There are 5 ways to turn a row about zero (a turn may also mirror it). The second row of each pair is the first, turned, with some noise. The first 45 pairs use one turn. New pairs use 3 turns, one after the other, and a turn may come again.
In the rows, 128 means zero.
Known pairs, each followed by its turns in order:
[ 53 122 150 131 174 125 129 131]
[148 120 153 146 141  64 173 152]
gaf

[132  73 137 138 116  81 138 122]
[151 128 130 109  96 183 161 129]
pazuz

[ 87 129 127 116 117 108 142 177]
[120 128 123 105 163 112  81  99]
Sofo

[103 120 127 123 207  91  75 142]
[208 159 116  92 112 111 104  87]
Riso

[115 133 134 130 135 117 146 108]
[127 133 130 133 141 101 133 128]
Riso

[130 126 130  92 115 116 149 131]
[126 149 138  98 124 134 140 113]
gaf

[136 125  86 159 130 162  87 100]
[110 168 119 126  80 144 137 172]
Sofo

[126 148 147 134 165 157 130 119]
[141 110 115 126 141  97  95 108]
Tuga

[165 119 118 143 118 142 178  90]
[169 132 164 100 163 151 101 129]
pazuz

[138  95 150  77  89 113 149 110]
[106 142 118 141 145 140 200 109]
Tuga

[130  88 127 133 117 119 126 117]
[120 148 115 155 118 137 143 137]
Tuga

[144 109 143 138 107  73 134 127]
[154 111 135 113 149 166 141  98]
gaf

[166 124 150 131 124 115 127 138]
[125  98 124 129 122 141 148  98]
Riso

[128  73  47 135 167 114 143 126]
[ 89 168  80 101 176 130 154 177]
Sofo

[143 124 126 190 155 161 134  83]
[107 108 192 110 117  90 102 119]
Riso

[169 103  78 162 128 133  47 132]
[164 113  94 192  83 162  79 121]
gaf

[195 125 116 127 140 153  98 115]
[124 148 103 158  88 152 179 126]
Sofo

[ 47 147 126 122  47  98 129 133]
[148  89 143  69 123  59 116  65]
gaf

[113 120 168 142 107 117 134 111]
[123 104 160 125 159 124 128 111]
gaf

[163 125 106 148 135  91 121 141]
[151  86 120  96 118 126 145 129]
Riso

[ 97 136 150 119 137  94 119 125]
[157 142 102 150 129 102 128 116]
Riso

[ 61  81 121 139 122 100 135 189]
[107 116  96  89 176 133  52 127]
Sofo

[103  90 100 103 162 155 111 209]
[ 94 176 122 109 167 180  67 119]
Tuga

[209 152 114 139  47 138 138  81]
[ 83  69 176 158 102 149 198 169]
Riso

[130 143 155  93 114 114 152 137]
[134 101 144 139 144 109 130  88]
Sofo

[156 105  69  97 183  64 133  77]
[144 139 125  14  83 121 119 115]
pazuz

[143 144 130 156  47 172 117 162]
[ 95 115 132  93  48 129 108  83]
Sofo

[135  91  99 124 139 121 179 108]
[102 155 107 143 136 142 174  92]
gaf

[ 88 131 136 179 207 150 129 135]
[164 117  76 125 139 112  49 140]
Tuga

[134 154 146 150 150  93 127 107]
[137 143  86 117 118 145  95 138]
pazuz

[130 125 144 128 117 147 112 149]
[129 118 122 156 137 116 146 128]
pazuz

[163 110 126 129 119 114 108  68]
[118 127 157 122  87 104 181 128]
Riso

[ 71  99 119 105 126 126 192 130]
[102 167 184 131 103 161 128  85]
pazuz

[168 161 128 185 134 127 122 103]
[148 120  87 110 175 144  94 159]
pazuz

[101 144 154 163 165 161 130 143]
[123 115 121 151 159  91 128 177]
gaf

[132 206 134 137 157 209 141 121]
[191 171 140 129  65  66 142 120]
Sofo

[115 137 110 124 165  77 140  99]
[117 152 108  79  94 140  98 119]
pazuz

[111 141 119 118 136 108 135 145]
[139 121 129 103 138 152 127 133]
Tuga

[149 159 129 127 142 150 129  93]
[149 105 147 140 131  91 124 111]
Tuga

[129 171 139  77 119 127 141  94]
[143 149 154 135  99  91  81 145]
pazuz

[116 128 110 108 145 133  73 208]
[174 140  94 109 114 197  85 119]
Riso

[137 108 120 162 105 130 186 112]
[126 131 116 145 142  98 155 188]
Tuga

[134  77 170 123 122 124 134  64]
[127  60 132 161 127 139 148 176]
Sofo

[ 78 149 160 127 123  83 138  88]
[130  74 170 102 133 105 172 117]
gaf

[141 128  66  88 124  94  85  94]
[169 139 186 157 113 181 147 107]
Tuga

New pairs, each followed by its turns in order:
[132 104 126 114 202  85 123 142]
[130 164 153 108 129 103 181  79]
Sofo Sofo Sofo

[115 159 109 102 111 182 146 129]
[140 157 103 115 160 168 110  93]
Riso gaf Sofo

[133 164 114 209 127 130 137 124]
[176 180 127 153 119  91 109  97]
Tuga Sofo Tuga

[173 119  80 160 161 114 109 146]
[ 87 153 155 118 165 103  83 105]
Sofo gaf Sofo

[ 74 115 133 131 165 118 169 142]
[146 103 113 167 169 173 122 131]
gaf Riso Tuga

[151 111 164 117 100  55 114 103]
[170 172 147 103 113 119 162  77]
Tuga Sofo gaf

[117 152 131 128 100 119  91 105]
[122 129 163 148 108 116 139  95]
gaf gaf Riso

[177 106 148 119 131  97  97 174]
[ 74 165 157 159 125 131 120  88]
gaf Riso Riso

[167 120 119 183 177 146 123  82]
[154 117 136 150 110 188 185 101]
pazuz pazuz Tuga

[ 99 147 124  54 207  47  47 202]
[187 211 207  52  94 134 116 218]
pazuz gaf pazuz

[119 156 127 117 141 123 160 209]
[175 155 182 117 146 108 161 159]
gaf Sofo Sofo

[209 136 209 142  94  89 133 136]
[ 85 126  73  88 131 210  69 121]
Sofo Tuga pazuz

[112 135 146 139 168 127 148 133]
[130 102 150 134 134 133 166 111]
Riso Riso Sofo

[104  95 168 129 132 145  98 146]
[168 121 142 131 179 108 126 129]
gaf Sofo pazuz

[ 95 161 127  96 207 144 160 127]
[104 181 150 155 146 199 153 104]
Sofo Riso gaf

[123 112 117 124 153  98 136 118]
[115 124 125 151 149 137 107 110]
pazuz Riso pazuz

[ 86 132 209 156 140 125 136  87]
[124  93 164  84 123  88 194 102]
pazuz Sofo Tuga

[138 177 145 140 126 122 206  89]
[139 129 159  56 143 179 133  90]
Riso Sofo Riso

[139 105 108 147 128  88 127 114]
[149 146 146 141 156  98 125 110]
pazuz Tuga Riso

[156 138 127 138 116 111 143 139]
[140 119 139 110 117 141 128 158]
gaf Sofo Tuga

[139 118  98  96  47 136 130 130]
[146 105 171 162  65 123  96 125]
Tuga pazuz Riso

[120  79 130 104 144 140 114  70]
[111 132  75 123 112 116 140  70]
Tuga Riso Riso

[121 129  51 152 155 120 107 115]
[122  76 165  79 134 119 128  90]
pazuz pazuz gaf

[147 121 162  83 128 124 116 121]
[128 166 111 128 171 137 122 143]
gaf Riso pazuz

[152 137 124 141 142 137 124 110]
[108 116 117 136 113 113 116 137]
gaf Tuga pazuz

[ 88 148 132 121  95 100 165 129]
[138 173 126 157 129  83 141 111]
Riso Sofo Sofo

[140 126 120 153 111 138 131 132]
[142 119 124 137 137 148 106 133]
gaf Sofo Riso

[133 149 118 114 145 122 143 134]
[107 138 118 121 148 135 116 129]
Sofo gaf Riso

[141 148 107  47 116  94 125 126]
[112  85  94  75  88 129 121  87]
pazuz pazuz Sofo

[140 131 147 155 169 114 119 119]
[125 107 156  91 119 101 132 128]
gaf Sofo pazuz

[113 149 123 100 183 139 140  92]
[192 105 150 122 106 136 118 132]
pazuz Sofo Sofo

[163 133 119 164 129 106  93  79]
[137 124 155 130 159  68 127  95]
pazuz Riso pazuz

[168  96  47 163 183 111 145 120]
[ 41 137  77 107  97 108 163 149]
Riso Riso gaf

[116 102 129 209 122 159 130 162]
[136 154  75 145  73  77 127 127]
pazuz Riso pazuz

[144  71  97 134  96 130 155  47]
[120 162  90  54  83  97 127  86]
Tuga Riso Riso

[154 104 151  96  72 130 142 151]
[170 129  94 109 118 129 162  82]
Tuga Sofo Riso

[209 107 133 111 145 136 140 109]
[141 144  68 156 122  89 108 164]
pazuz Tuga Tuga

[ 79 129 117  87 119 109 165 113]
[138 127 155  99 171 121 180 128]
Tuga Sofo Sofo

[149 110 150 116 115 154 139  79]
[117  83  93 117 128 106 129 155]
gaf pazuz gaf

[149 107 141 195 117  98 126  47]
[101 120 175 112 107 155 222 108]
Tuga Riso pazuz

[125 126  58 146 201 173 131  67]
[117 178 135  29 178 128 102 108]
pazuz gaf gaf

[ 92 102 160 117  47 154 114 124]
[170 174  92 151  66 141 105 120]
Tuga Sofo pazuz

[136 148 176 108 148 145 112 126]
[119 150 121 116 170 113 168 125]
Sofo gaf pazuz

[152 137 108 126 147 164 103 115]
[122 120 120 125  83 154 102 138]
gaf Riso Riso

[115 134 121 117 152 127 143  85]
[129 152 162 143  98 125 128 122]
Riso pazuz Tuga

[139 154 109 131 104 142  75 130]
[105 114 121 169 156 155 100 144]
Sofo gaf Sofo

[105 122 162 152 119 129 140  88]
[111 163 145 129 122 121 130 174]
Sofo Riso Riso

[144 101 148 140 154 101  64 150]
[155 178 164 149 130 129 178 146]
gaf Riso pazuz

[128 153 112 117 133 122 112 121]
[125 129 109 130 123 148 146 144]
Riso pazuz Sofo

[112 103 122 137 145 129 129  94]
[144 151 135  95 118 109 128 123]
pazuz gaf gaf

[135 129 189 106 146 118 174 106]
[ 96  94 146 156 174  94 134 153]
Sofo Riso Sofo

